There are 8 hidden switches. A switch that is on adds its own fixed numbers to the row, and there is some noise. The rows also spread widely along 10 directions, which tell nothing about the answers.
(in the rows, 128 means zero)
Known rows, each followed by its switches (1 for on, 0 for off):
[122 109 135 145 137 133  97 139 103 155 104 119 114 108 163 135 140 138
 135 148 120 127 132 142 131 115 151]	1 1 0 1 0 1 0 0
[147  96  79 132 124 174 178  98 123 111 148  67 195  97 150 127  99 135
 135  95 119  94  90 153 110 135 135]	1 0 1 1 0 1 0 1
[109 139 121  80 109 184 157  95 149 151 123 132 120 139 171 151 155 120
 145 125  88 127 147 141 114 134 155]	0 0 0 1 0 1 1 1
[120 143 124 125 117 129 103 113 136 117 143 129  98 106  83 127 128 116
 130 141 126  71 130 126 158 118 116]	0 1 1 1 0 0 0 1
[130 133 128 104  92 144 100 106 136 122  79 133 110 144 174 136 116 117
 134 126  89  88 167 150 117 141 146]	0 0 0 1 0 1 0 1
[145 138 103 139  85 185 176 102 140 170 156 148 156 100 111 142 156 121
 129 112  96 102 103 135 135 154 140]	0 1 1 1 1 1 1 1
[123 110  93 107 125 139 135  98 137 118  82 111 118  49 130 164  95 163
 176 103 104  13  98 149 191 133 147]	1 1 1 0 0 1 1 1
[148  69 108 170 154 138 115 140 115  77 174 100 146  56 122 149 123 153
 146  95 110 108 133 124 146 148 153]	1 0 1 1 1 1 1 0
[136 127 151  94  96 140 128 117 143 131 121 145 131  93 135 161 138 133
 130 111 144  93 125 156 144 130 147]	0 1 0 0 1 1 0 1
[149 141 141 107  75 134 159  53 125 102 149 178 142 182  85 125  87 126
 136  80 135  65  97 120 109 115  98]	1 1 1 1 0 1 0 1
[155 126 177 150  97 119 139  94 102 157  99 176 159 177 127 131 105 134
 118 102 153  99  92 153  90  94 141]	1 0 0 0 0 0 1 0
[160  82 124 190 109 139 175  96  95 100 112 146 144  89 135 144  94 178
 149  66  99  70  81 126 130 142 162]	1 0 1 1 1 1 1 1
[137 122 165 146 126 149 127 157 123 112 182 164 104  80 108 144 165 142
 138 120 136 132 138 135 127 140 146]	1 0 0 0 1 0 0 1
[132 101 132 130 140  88 138 116  72 124 114 107 127 104 140 141 101 147
 150 122 113 111 127 123 128  99 143]	1 0 1 0 1 1 1 0
[142 133 142 214 123 153  76 140 144 167  70 189  69  56  96 150 148 159
 141 126 111  39 110 144 179 143 175]	0 0 0 1 1 0 1 1
[134 131 168 107  96 107  74  64 127 101  35 157  91 140 139 137  65 136
 146 111 126   6 130 161 140  97 140]	1 0 1 1 0 0 0 1
[109  84 173 126 160  90 135 101  90  86 127 141 101 123 150 157 123 162
 133 112 125 144 130 114 118  78 172]	0 0 1 1 1 0 1 0
[144 108  99 145 124 182 148 152 123 100 193  87 177 140 143 124 144 112
 129 120 102 159 144 141  94 157 135]	0 0 0 0 0 1 1 1
[144 105 153 113 103 106 125 124  98 130 157 127 128 106 124 144 133 121
 126 120 134 145 147 128 119 113 137]	1 0 0 1 1 1 1 0
[124 118 148 122 146 146 117 113 139 121 127 156 129 147 143 151 139 143
 140 111 131 131 129 133 119 116 155]	0 1 0 0 1 1 0 0
[139 107 185  96  85 150 129  86 128  69 151 167 142 161 162 133 122 123
 128  92 120 113 152 147  81 130 141]	1 0 1 1 0 0 0 1
[126 118 149 195 109  85 191 113  68 168  99 156 102  80  93 140 121 169
 112 123 138  84  51 117 152  90 144]	0 1 1 1 0 0 0 1
[136 119 151 133 119  84  66  90 104  89  92 144 103 199 123 124  82 126
 139 114 121 105 158 123 106  94 134]	0 0 0 1 1 1 1 0
[177 184 155  96  19 145 127 102 138 199 126 187 169 171 100 123 137  67
  86 117 130  83 133 155  91 148  97]	0 0 0 0 0 1 0 0
[121 127  97 113 107 147 172  96 119 127 141 111 120  93 120 139 120 133
 148 117  93  87 130 125 139 136 129]	1 0 1 1 0 0 1 1

New rows, each followed by its switches (1 for on, 0 for off):
[126 132 123 112 123 142 131 139 125 122 145 118 122 112 137 137 144 123
 137 131 117 137 149 139 121 135 143]	0 0 0 0 1 1 0 1
[140 122 108 144 109 136 138 104 125 122 132 121 136  96 100 134 108 133
 128 114 124  63  94 136 150 128 128]	0 1 1 1 0 1 0 1
[143 112 117 121 107 120 143 106 101 159 119 112 145 110 133 137 113 128
 134 119 122 120 125 134 119 114 137]	1 0 0 1 1 1 1 0
[134 101 109 138 122 144 137 102 150 107  98 158  95  46 123 170 111 182
 171  79 113  39 108 132 181 152 156]	1 1 0 1 1 1 0 1
[135 129 102 159 105 128 154 105 105 138 125 124 113  90  88 130 104 138
 142 118 101  61 103 125 149 128 124]	1 0 1 1 0 0 1 1
[143 137  96 110  80 136 103 131 137 121 149 106 113  90  96 135 125 101
 131 127 101  75 159 135 154 159 113]	0 0 0 1 0 1 1 1
[126 111 150 166 132  90  83 111  75  86 100 134  82 155 126 113  93 138
 157 130 107 103 155 125 113  95 147]	1 0 1 1 1 0 1 1
[130  98 140  74 127 149  97  99 147 136 115  84 169  94 171 150 124 117
 126 125 152 122 139 183 121  99 161]	1 0 0 1 1 0 1 0
[106 118 137 120 133 136 173  86 114 144  95 155  86  71 142 162 128 173
 165 108 101  80 107 127 153 104 173]	1 0 1 1 1 0 1 1
[121 150 132 134 139 197  84 143 156 131 137 140 118 119 143 125 167 108
 135 155  98 100 157 154 123 141 152]	0 0 1 0 0 0 0 1
[137 135 119 151 123 164 183 124 136 185 142 160 138  63  94 150 149 158
 145 110 146  90  65 143 157 126 146]	1 1 0 0 1 1 0 1
[152 162 139 142  71 172 140 142 123 229 125 168 152 118 127 137 180  98
 102 148 109 115 125 153 118 150 140]	0 0 0 0 0 1 1 0
[172 125 143 162  87 118 120 129 116  95 164 134 166 160  81 106 102 110
 106 101 152 117 121 143  92 134 107]	0 0 0 0 1 0 0 1
[138 143 103 157  96 117 166 118  77 144 116 154 110 158 141 119 122 129
 139 124  46 130 167  78  99 160 127]	0 0 1 0 1 1 0 0
[106 149 128  78  97 126 112  97 133 172  79 154  58  71 134 168 141 139
 165 138  99  67 157 135 183 124 147]	1 1 0 1 1 1 1 1
[185 103 145 150  49 106 155 134  84 157 145 126 167  56 116 136 123 119
  87 106 128  88 107 144 128 150 121]	1 0 1 1 0 1 0 0
[153 112 160 142  88 126  88  90 110 106 100 142 152 173 140 123  98 118
 123 109 126  88 127 156 108 109 146]	0 1 1 1 1 1 1 1
[133 115 130 145 111 157 152  90 127 144 105 155 132 107 140 151 128 151
 139 104 108  82  96 137 143 123 164]	0 1 1 1 1 1 1 1
[125  95 150 192 162 167 120 131 146  75 137 165 122 136 127 142 133 172
 146  96 132 103  96 140 123 134 167]	0 1 0 0 0 0 0 1
[130 123  98 136 159 182 156  87 162 146 165 143 152 106  89 152 129 149
 152  93 142  99  76 125 133 109 144]	1 0 0 1 1 1 1 0
[135 118 153 116 130 173  97  99 163  72 180 162 142 176 115 134 140 122
 136  98 146 136 139 140 102 124 137]	0 1 0 1 1 1 0 1
[142 124 121 116  92 144 158  92 121 106 137 139 150 150 132 139 114 132
 147  93  97  95 125 129 119 141 134]	0 1 1 0 1 1 1 1
[124 144 125 161 133 127 139 104 105 138  88 160  87 108 106 136 108 161
 161 120 103  59 111 118 140 112 144]	1 0 1 0 1 0 0 1
[146 148 149 118  90 160 126  75 134 157 120 164 153 148 114 129 114 115
 125 113 147  63  88 161 119 101 124]	1 1 1 1 0 1 0 1
[102 147  83 146 158 155 176 143 112 151 188 140  75  51  78 148 171 159
 172 142  95 117 124  85 171 139 131]	1 1 1 0 1 1 0 1
[160 105 134 153  69 143 131 119 102 152  81 131 154 114 186 130 117 134
 128 109 101 112 138 161 113 154 155]	1 1 0 1 1 1 0 1
[120  98 160 146 184 143  56 111 140  35 138 146 124 173 133 132 110 144
 159 105 119 106 153 128 110 102 162]	0 0 1 0 1 0 1 0
[150 117 157 149  87 107 104  95 100 115  82 137 130 145 134 126  94 122
 120 110 115  79 130 148 116 111 148]	0 0 1 1 1 0 1 1
[148 131 158 119  73 141 146  82 105  98  99 144 164 222 181 111  91 115
 120 100  92 111 146 146  55 131 135]	0 0 1 0 0 0 0 1
[141  96 126 180 145 118 128 141  93 146 107  98 153  81 138 135 126 147
 117 129 119 113 105 143 131 110 166]	0 0 1 0 1 0 1 0
[102 127 103 117 192 163 165 144 129 153 200 110 130  76 116 151 173 145
 151 142 142 172 113 116 130 105 146]	1 0 0 0 1 1 0 0
[151 127 100 114 106 129 133  65 131 133 140 104 192 164  88 123  84 106
 117 102 144  88  91 136 117  96 110]	0 1 1 1 1 1 1 0
[133  95 144 145 131 136 123 106 129  76 132 129 151 121 127 144 106 150
 142  92 133  91 105 150 132 116 154]	0 1 1 0 1 0 1 1
[121 122 114 162 161 177 110 132 143 175 135 131 109  21  97 158 161 155
 154 136 141  63  79 154 194 115 168]	1 1 1 1 1 1 1 1
[125 144  96  69 104 182 157  81 165 112 193 153 150 172 109 145 130 113
 164  94 102 110 150 113 113 152 105]	1 1 0 0 0 1 1 0
[152 130 102 133  75 112 184  82 117 126 149 137 131 115  69 131  92 131
 142  84 123  84 105 116 127 133 110]	1 0 0 1 1 0 1 1
[143  74 160 145 100  36 109 107  47  87  53 107 107 114 178 130  65 157
 131 111  98 104 163 124 117 105 152]	1 0 1 1 1 0 0 0
[114 114 117 131 135 123 122  76 146  91  91 160  74 110 104 155  93 175
 183  90 114  48 118 117 171 118 144]	1 1 0 1 1 0 1 1
[129 136 130 159 122 132 123 152  90 125 162 151  87 102  89 134 145 133
 153 136  98  96 143 109 140 135 126]	1 0 1 0 0 1 1 1
[125 138  96 152 139 147 144 119 108 146 131  90 150 133 108 113 114 117
 131 144 118 102 101 141 117 103 130]	0 0 1 0 0 0 1 1
[120 141 138 101 144 147  84 113 137 140 147 124 130 162 133 127 150 101
 125 149 134 154 161 135 100  99 139]	0 0 0 1 1 1 0 0
[149 160  76 127  89 179 179  75 148  94 159 170 140 170  90 123 106 124
 157  71  57  68 136  90 105 184 108]	0 0 1 0 1 1 0 1
[148 102 115 121 109 104 173 105  91 115 177 110 173 109  95 138 103 134
 136  95 135 118 102 116 127 114 116]	1 1 1 0 1 1 1 0
[159  89 123 155  99 106 162 109 110 124 109 126 154  84 135 152 101 155
 117  83 125  97 101 131 130 138 147]	0 0 0 1 1 1 0 0
[101 160 152 113 109 110 191 131  59 193 147 136  91 163 133 123 163 115
 132 170 115 193 144 117  86  85 130]	1 0 0 0 0 0 1 1
[114 122 150 103 110 182 126 146 149 146 205 134 118  71 117 152 199 113
 128 145 137 149 148 148 142 142 141]	1 1 0 1 0 0 1 1
[129 120 145 123 118 139  89 113 124 112 124 123 123 130 137 130 125 117
 124 132 130  91 134 152 131 114 137]	0 1 1 1 0 1 0 1
[152 114 194 169  91 108  69 109 110  97 102 181 113 192 121 120 109 126
 119 113 141 112 142 148  99 105 145]	0 1 0 1 1 0 1 1
[117 140  79  84 145 147 101 121 142 101 173  88 133 159 116 126 128  96
 153 140  99 145 186 112 112 137 115]	0 0 0 0 1 1 1 0
[114 139 161  92 121 129 110 136 132 128 146 159  76  77 107 159 155 136
 153 135 149  88 135 140 165 117 132]	1 1 0 0 0 1 0 1
[128 114 130 131 102 126 150  80 126 130  83 160 100  81 125 170 109 168
 151  93 107  28  86 134 177 122 156]	0 1 1 1 0 1 1 1
[127  96 175  92 137  97 105 115  76  99 132 105 152 194 180 124 104 115
 139 130 141 184 166 148  67  81 146]	1 0 0 0 1 1 1 0
[112 138  97 128 168 164 106 139 138 112 166 107 103  78  98 145 153 129
 161 142 106  96 141 127 162 126 145]	0 0 1 0 1 1 1 1
[136 128 110 122 115 172 131  63 142 141  91 172 132 137 147 147 114 145
 162  92  79  63 125 123 124 134 156]	1 0 1 1 1 1 1 0
[130 113 183 131 118 128 154  88 107 175  69 167 122 106 145 159 115 163
 137 108 165  74  62 169 133  70 172]	1 0 0 1 0 1 1 1
[127 139 137 134 104 120 156 109 112 134 123 174  84 111  97 150 128 148
 160 107 105  90 134 115 139 131 138]	1 0 0 0 1 0 1 1
[147 157 144  77  43 107 165  47  94 145  92 153 138 195 128 126  87  99
 123 106 101  92 136 131  91 106 120]	0 0 1 1 1 1 1 1
[135 116 103  92 106 123 164  86 134 112 162  99 160  91 115 139 116 117
 117 100 117 109 130 118 127 129 121]	0 0 1 1 1 0 0 0
[106 111 113  97 158 177 140 138 138 114 191  96 139  54 124 153 160 138
 157 132 132 110 118 148 161 125 149]	1 1 1 0 0 1 1 1
[138  95 114 104 120 144 105 135 145  82 105  64 158  73 175 145 113 129
 135 114 118 103 157 175 131 147 157]	0 0 0 0 1 0 0 1
[139 144 166 147  99 138 137 134 120 171 138 182 105  95  88 145 156 132
 135 125 140 103 117 142 136 120 144]	1 0 0 0 1 0 1 1
[129  70 108 179 164 160 161  69 144  80 128 160 144 111 121 157  94 200
 167  53 110  68  68 112 142 125 167]	1 1 1 1 1 0 1 0
[134 122 131  97  97 107 124 112  98 160  86 117 115  99 168 141 122 125
 134 134 101 118 166 135 121 126 143]	1 0 0 1 1 1 0 0
[137 146 132 135  90 117 100  98 100 148  82 133 116 152 117 121 101 110
 128 138 114  63 120 148 134 103 130]	0 1 1 1 0 1 1 1
[160 146 167  90  40 112 109  96 121 107 102 159 131 140 135 132 107  96
 115 103 107  73 171 154 109 148 122]	0 0 1 0 1 0 0 1
[113 107 171 134 142 144 124  96 112 129  94 145 124 150 167 145 124 149
 136 125 133 106  95 156 120  77 175]	0 1 1 1 0 1 1 1
[142  93 136  84 120 179 181  72 154 134 161 116 206  79 154 162 135 136
 122  83 147 120  86 165 116 111 163]	1 0 1 1 1 0 1 0
[124 116 115 151  98  98 167 106  83 108 117 140  76 123 120 134 107 154
 161 102  76 114 152  93 125 140 133]	1 0 0 1 1 0 1 1
[155 124 141  67  75 171 133 107 157 140 129  97 202 114 153 146 125  96
 108 109 159  92 113 202 114 124 140]	0 0 0 0 0 1 1 1
[121 110 141 166 159 148  99 140 129 100 156 138 102 119 107 141 141 146
 140 128 138 114 118 133 135 109 155]	0 0 0 1 0 1 1 1
[139 154  78 135 113 165 122 138 148 176 162 127 135  59  73 145 160 110
 135 137  96  73 129 119 179 159 124]	0 1 1 0 1 1 1 0
[120 132 103 112 126 163 119  86 144 110 127  97 142 149 131 121 114 113
 139 129 105  91 130 144 118 112 136]	0 0 1 1 0 0 1 1
[129 104 148 138 161  88 103  99 100  89 120 120 125 135 112 136  92 146
 125 115 153 106 111 124 122  73 145]	0 0 1 1 1 1 0 0
[140  90 138 162 107 161 146 127 124  68 147 165 110 131 163 151 134 161
 149  83  74 117 151 115 113 175 165]	0 0 0 1 0 1 1 1
[137 115 121 166 121 157 161  82 137 132  63 180 102  70 145 166 115 186
 152  80  85  29  84 128 158 143 181]	0 0 1 1 1 1 0 1
[117 113 146 119 156 116  66  97 110  99  68  97 120 147 169 126  90 129
 140 141 130  98 138 163 114  73 161]	0 0 1 1 1 1 0 1
[141 128  86 123  89 163 175 101 140 142 154 142 133  72 104 158 138 134
 132 100  70  69 121 106 155 174 133]	0 0 1 1 0 1 1 0
[130 129 150 138 102 134 104 136 105 136 131 112 123 157 147 116 141 102
 113 152 119 153 162 148  96 118 141]	0 0 0 1 0 0 1 1
[146 141 119 107  94 188 126  92 158 127 151 140 165 174 128 128 134 101
 128 107 115 122 142 150  92 141 136]	0 0 0 1 1 1 1 1
[137 135 130  94  90 165 133 102 157 127 129 123 167 102 130 143 131 112
 120 117 132  69 113 170 137 135 131]	0 1 1 0 0 0 0 1
[138 131 119 131 133 127  92 142 138 107 170  85 156 109  78 118 124 106
 120 136 178 116 120 159 138 110 114]	0 1 0 0 1 0 0 1
[125 112 122 131 128 141 168  73 115 136 110 139 144 133 144 141 110 149
 147  99 102 108 110 121 107 108 155]	1 0 1 1 1 0 1 0
